The groups are shells around one centre, one inside the other: the same stretched ball of 5 dimensions in 9 sizes.
In the rows, 128 means zero.
Known rows, each followed by its group:
[136 105 154  80  69 127 142 102 186 132 122  87 110  84 119 155  98 130
 112 111 114 133 132 153 147]
(6)
[145 107 162  71  88 112 138 103 174 148 112  98 131  75 117 161  92 126
 103  99 113 146 158 160 161]
(5)
[128 122 143  95  80 132 140 117 170  66 134  73  69  96 124 166 130 143
 130 142 131  95  45 140  90]
(7)
[145 136 160  82 122 107 114 144 115  50 114  89 102  81 127 172 129 135
 121 126 137 111  67 154  88]
(0)
[164 133 176  65 134  81 120 136 115 100 103 105 138  65 123 171 114 130
  91  94 145 140 135 152 133]
(1)
[151 132 156  84 134  92 134 119 143 104  99  97 120  74 114 178 117 130
 123 128 120 124  98 173 125]
(0)
[150 132 164  78 114 104 116 143 118  64 112  90 111  78 126 166 122 133
 111 115 140 120  90 152 104]
(4)
[142 129 165  75 107 114 115 141 123  54 126  90  97  83 132 169 128 139
 109 113 144 113  76 137  89]
(0)
[147 114 154  83  80 113 142 111 172 126 110  85 119  80 114 153  99 128
 111 113 121 135 133 161 152]
(3)
[147 115 161  74  97 106 143 106 170 132 117  96 119  76 119 167 106 132
 101 105 126 134 133 149 145]
(4)
[139 118 163  74 102 117 121 125 144  91 121  95 110  80 127 169 113 133
 112 110 125 125 106 150 113]
(4)
[132 104 147  86  63 132 149  97 197 129 126  81  99  88 117 155 101 133
 118 120 113 125 116 151 142]
(1)
[134 133 141 100 102 120 141 122 159  56 126  74  70  94 121 173 138 144
 136 152 133  89  28 148  82]
(1)
[158 120 156  82 106  90 150 104 170 152  94  94 138  70 106 160  96 124
 108 112 117 144 152 175 172]
(3)
[142 120 161  77 110 112 120 126 140  96 110  96 119  78 123 169 109 129
 118 114 117 130 111 165 121]
(7)
[131 120 144  92  79 128 149 108 181  86 135  76  74  93 122 166 126 143
 123 136 131 100  60 138 103]
(4)
[152 120 172  66  99 106 120 132 133  98 117  97 125  74 127 160 108 131
  93  92 140 138 135 143 130]
(7)
[137 105 156  79  73 127 131 112 171 126 113  88 120  82 119 153  93 125
 117 110 107 139 139 165 148]
(8)
[148 108 161  73  77 112 142 107 175 142 115  92 126  76 117 153  94 128
  98  98 123 144 156 152 162]
(6)
[151 123 162  77 119  99 125 123 140 114  98  98 133  72 116 167 104 124
 116 113 115 138 129 175 140]
(5)
[134 120 145  91  78 124 153 105 186  93 135  77  76  92 121 166 126 144
 118 133 135 102  67 134 110]
(3)
[156 135 165  77 113  95 128 137 127  74 115  89 110  76 124 165 125 137
  99 110 154 120  96 140 113]
(3)
[161 144 154  91 137  79 140 129 132  88  94  89 117  74 110 172 126 132
 119 133 138 118  85 170 123]
(6)
[138 140 146  98  99 118 134 138 139  29 130  70  65  94 125 168 145 147
 128 147 152  85  18 136  69]
(8)
[166 113 177  60 125  80 125 115 140 172  81 116 179  56 111 162  78 112
  93  80 108 176 213 187 194]
(8)
[158 148 150  95 133  81 152 123 144  76 109  83  94  79 113 178 141 142
 116 140 153 101  54 150 107]
(2)
[160 114 171  65 114  89 132 112 151 157  94 108 157  63 114 163  88 120
  95  89 116 161 184 173 177]
(5)
[150 136 146  95 116  95 154 113 163  95 110  83  96  82 111 173 129 138
 122 140 136 107  69 157 118]
(6)
[150 117 152  84  94 101 158  97 186 144 110  89 117  77 110 163 105 131
 108 117 123 132 129 158 158]
(3)
[162 120 173  65 106  89 134 120 145 134 106 102 142  66 119 160 100 127
  84  86 139 150 166 150 161]
(0)
[166 134 160  81 130  73 153 111 154 132  97  97 131  67 108 172 115 131
 100 114 139 133 128 161 155]
(8)
[140 125 154  84  92 115 144 116 164  82 134  83  83  87 125 169 130 144
 109 123 145 105  71 129 103]
(1)
[151 133 158  84  96 105 134 134 139  69 120  80  97  83 123 159 126 139
 105 119 153 113  83 138 109]
(8)
[133 126 142  97  80 126 148 115 174  69 134  71  68  95 121 165 133 145
 126 143 138  93  43 137  93]
(4)
[158 118 172  65 125  89 121 121 135 141  91 110 158  63 116 167  91 118
 102  92 112 159 174 179 164]
(7)
[169 140 164  79 132  72 141 129 131 105  97  95 129  68 113 168 119 131
  97 111 150 131 119 157 141]
(1)
[129 117 145  92  74 134 139 114 174  80 131  75  79  94 123 162 121 139
 128 135 124 104  66 146 103]
(7)
[149 129 160  80  97 106 133 130 143  79 122  85 101  81 124 162 123 138
 103 113 149 117  92 137 113]
(6)
[141 113 156  78  94 113 146 100 180 131 121  94 110  80 118 169 107 134
 109 113 120 129 121 151 140]
(2)
[175 139 166  79 144  61 140 125 129 130  79 101 152  61 106 168 107 123
 100 108 136 146 147 179 164]
(2)
[159 136 163  81 133  86 123 137 119  88  94  95 130  71 116 168 116 127
 114 117 132 130 110 172 126]
(5)
[146 146 145 101 115 103 138 137 135  37 118  72  75  89 119 171 146 144
 129 151 151  88  22 146  78]
(2)
[134 122 146  92  82 123 149 110 178  86 132  77  78  91 121 166 127 143
 120 134 134 102  63 138 105]
(5)
[152 120 149  90  93  99 158 102 182 139 103  85 118  78 106 158 104 129
 113 123 122 131 126 166 160]
(2)
[142 108 162  71  93 112 139 102 175 143 116  99 125  76 119 166  98 129
 105 102 114 141 146 156 152]
(0)

New rows. What belongs after each?
[172 139 173  72 152  67 117 141 103 109  78 107 159  59 113 169 106 120
 102 102 132 150 149 183 150]
(2)
[132 108 151  83  74 129 142 104 184 116 128  85  98  87 121 161 107 135
 117 119 117 122 106 149 129]
(6)
[172 137 165  78 148  64 138 122 132 132  79 104 152  61 106 172 106 122
 105 111 128 146 145 183 162]
(3)
[155 117 161  77  84 102 142 115 163 130 108  89 127  75 115 151  99 128
  96 101 134 142 149 153 160]
(8)
[162 111 175  60 119  85 131 108 152 173  91 115 169  59 113 165  81 117
  90  80 111 170 205 176 188]
(8)
[144 112 150  87  85 112 147 103 181 140 104  87 122  79 109 156  96 125
 120 120 108 136 135 173 159]
(8)
[126 124 141  98  83 134 139 118 169  60 134  72  66  97 124 167 132 144
 136 147 128  91  35 143  83]
(2)
[144 119 152  85  88 110 153 104 180 118 122  85 100  83 116 164 114 137
 109 121 131 120 103 145 135]
(5)
[143 134 150  92 121 106 127 130 136  69 107  85 101  83 118 173 126 133
 134 140 123 109  64 169 100]
(8)
[136 138 141 102 103 117 141 127 153  46 125  71  67  94 120 171 142 145
 135 154 140  85  20 146  77]
(1)
[126 110 154  81  68 142 124 121 163  78 136  81  87  92 130 159 114 137
 120 119 123 114  85 140 102]
(2)
[137 105 152  81  74 121 154  91 200 147 123  89 108  83 116 161 100 133
 110 113 114 131 131 151 153]
(8)
[162 119 179  58 120  87 121 125 131 136 100 111 155  62 121 165  95 123
  86  80 129 158 178 160 161]
(3)
[151 120 152  85 113  94 152 100 175 146  98  95 128  74 107 169 102 127
 117 122 112 136 131 176 159]
(2)
[151 127 154  85 102  97 153 109 169 113 116  87 104  79 115 167 120 138
 106 120 140 119 101 146 134]
(4)
[138 126 149  91  81 123 138 126 158  67 129  74  81  91 124 159 127 141
 118 131 142 104  63 138 100]
(7)
[156 134 152  90 136  83 147 111 154 120  92  94 124  73 107 176 115 129
 123 133 119 125 103 180 140]
(8)
[156 113 167  68 101  96 140 107 164 154 104 102 143  68 115 161  92 124
  95  93 121 153 172 162 171]
(5)
[151 105 170  63  90 104 139 102 172 162 111 104 142  69 118 160  88 125
  89  84 119 156 182 154 174]
(2)
[163 116 172  66 112  87 129 118 144 152  91 106 160  63 113 158  87 118
  93  87 119 163 188 174 179]
(6)
[153 140 159  83 127  91 137 129 135  72 116  90  99  78 121 177 135 141
 109 125 151 108  70 142 102]
(7)
[149 113 157  78  96 102 150  99 181 149 109  95 125  75 112 164  99 129
 106 109 118 139 144 161 161]
(4)
[168 120 175  63 128  77 128 119 136 157  84 112 169  58 112 163  87 116
  91  84 119 167 195 179 182]
(7)
[151 141 153  89 127  91 147 121 147  76 117  86  91  81 118 179 139 143
 114 134 149 102  57 143 101]
(2)
[160 140 157  88 118  88 134 137 128  76 102  84 112  76 116 162 125 133
 111 124 148 118  89 157 120]
(8)
[152 127 149  90 113  92 156 103 174 128 103  89 114  77 108 170 114 132
 117 129 124 123 106 166 145]
(3)
[148 147 142 102 127  93 152 122 151  61 115  77  78  86 114 179 146 145
 129 155 147  88  26 151  90]
(2)
[162 140 169  73 141  78 129 133 120  89 106 101 124  69 121 178 125 135
  98 108 149 126 106 150 120]
(2)
[143 111 155  81  72 119 142 111 175 122 117  84 112  82 118 152 101 130
 108 111 124 132 129 152 146]
(4)
[167 131 175  68 138  78 114 139 109 112  86 107 156  62 117 166 101 120
 100  95 128 152 156 177 150]
(3)
[176 138 166  77 142  60 144 121 135 137  81 102 153  60 105 168 106 123
  96 106 137 148 153 176 169]
(8)
[150 119 170  68 109 105 114 131 130 104 106 100 134  72 124 163 102 125
 105  98 123 142 140 162 134]
(5)
[164 125 170  71 118  86 124 131 128 122  90 100 151  65 115 158  97 121
  99  96 128 152 160 172 159]
(3)
[145 135 144  98 110 103 151 116 162  81 115  78  86  86 114 172 132 140
 127 145 136 100  54 154 107]
(5)
[149 135 155  85 113  98 147 119 154  83 123  86  91  82 121 174 134 143
 107 126 150 106  70 135 107]
(2)
[134 104 155  79  74 129 133 107 177 126 118  89 114  83 120 157  96 128
 118 112 106 135 131 161 142]
(1)
[156 125 160  78 109  92 147 111 161 124 110  94 120  73 115 167 112 133
 100 110 136 131 125 151 145]
(5)
[156 114 166  71  92 100 136 115 158 139 104  96 139  71 116 154  94 125
  95  94 127 150 164 159 166]
(6)
[142 119 167  71 106 115 108 136 126  84 113  97 122  77 128 165 108 128
 112 105 122 133 117 159 115]
(2)
[140 106 170  64  77 127 113 127 145 108 121  96 126  78 130 154  95 127
 100  89 121 144 149 149 135]
(8)
[152 130 167  74 110 101 122 138 125  77 115  92 114  76 126 165 120 134
 102 107 146 125 103 145 113]
(5)
[153 123 164  75  89 106 131 129 144  98 115  88 117  77 122 154 110 132
  97 102 143 132 125 144 134]
(2)
[139 103 157  76  73 122 141 101 185 142 119  91 119  80 118 156  94 128
 108 105 112 140 146 156 155]
(6)
[142 139 146  97  99 112 142 131 148  44 129  71  69  92 123 168 144 147
 123 144 154  88  28 134  80]
(1)
[143 111 152  84  84 114 147 101 183 138 111  88 117  80 113 158  99 128
 115 117 113 134 132 164 154]
(6)
[163 130 165  78 137  80 124 129 125 122  80 102 153  65 110 166 100 118
 114 111 116 148 147 190 155]
(8)
[147 107 163  72  96 108 131 109 164 150 101 101 143  72 115 159  86 120
 109  99 103 154 169 176 167]
(3)
[158 133 171  71 121  94 111 148 107  73 105  96 127  72 125 164 116 129
 101 102 144 132 115 154 117]
(2)
[165 135 165  77 137  74 143 119 141 120  98 101 132  67 112 175 117 131
  99 110 140 133 124 160 144]
(1)
[163 127 159  82 112  84 146 115 155 136  92  93 138  69 108 159 102 125
 104 110 129 142 145 171 165]
(3)
[163 124 173  67 133  80 125 123 131 137  89 109 157  62 114 169  97 120
  99  94 121 155 167 177 162]
(5)
[130 107 147  87  53 138 148 103 194 107 136  75  84  93 122 153 110 139
 115 122 126 115  95 136 125]
(0)
[153 108 171  65  88 107 121 122 147 139 102 100 150  69 120 151  84 119
  96  85 117 160 183 166 168]
(2)
[133 131 146  95 101 123 129 130 146  49 125  76  77  92 124 170 134 141
 134 144 132  95  38 150  80]
(0)
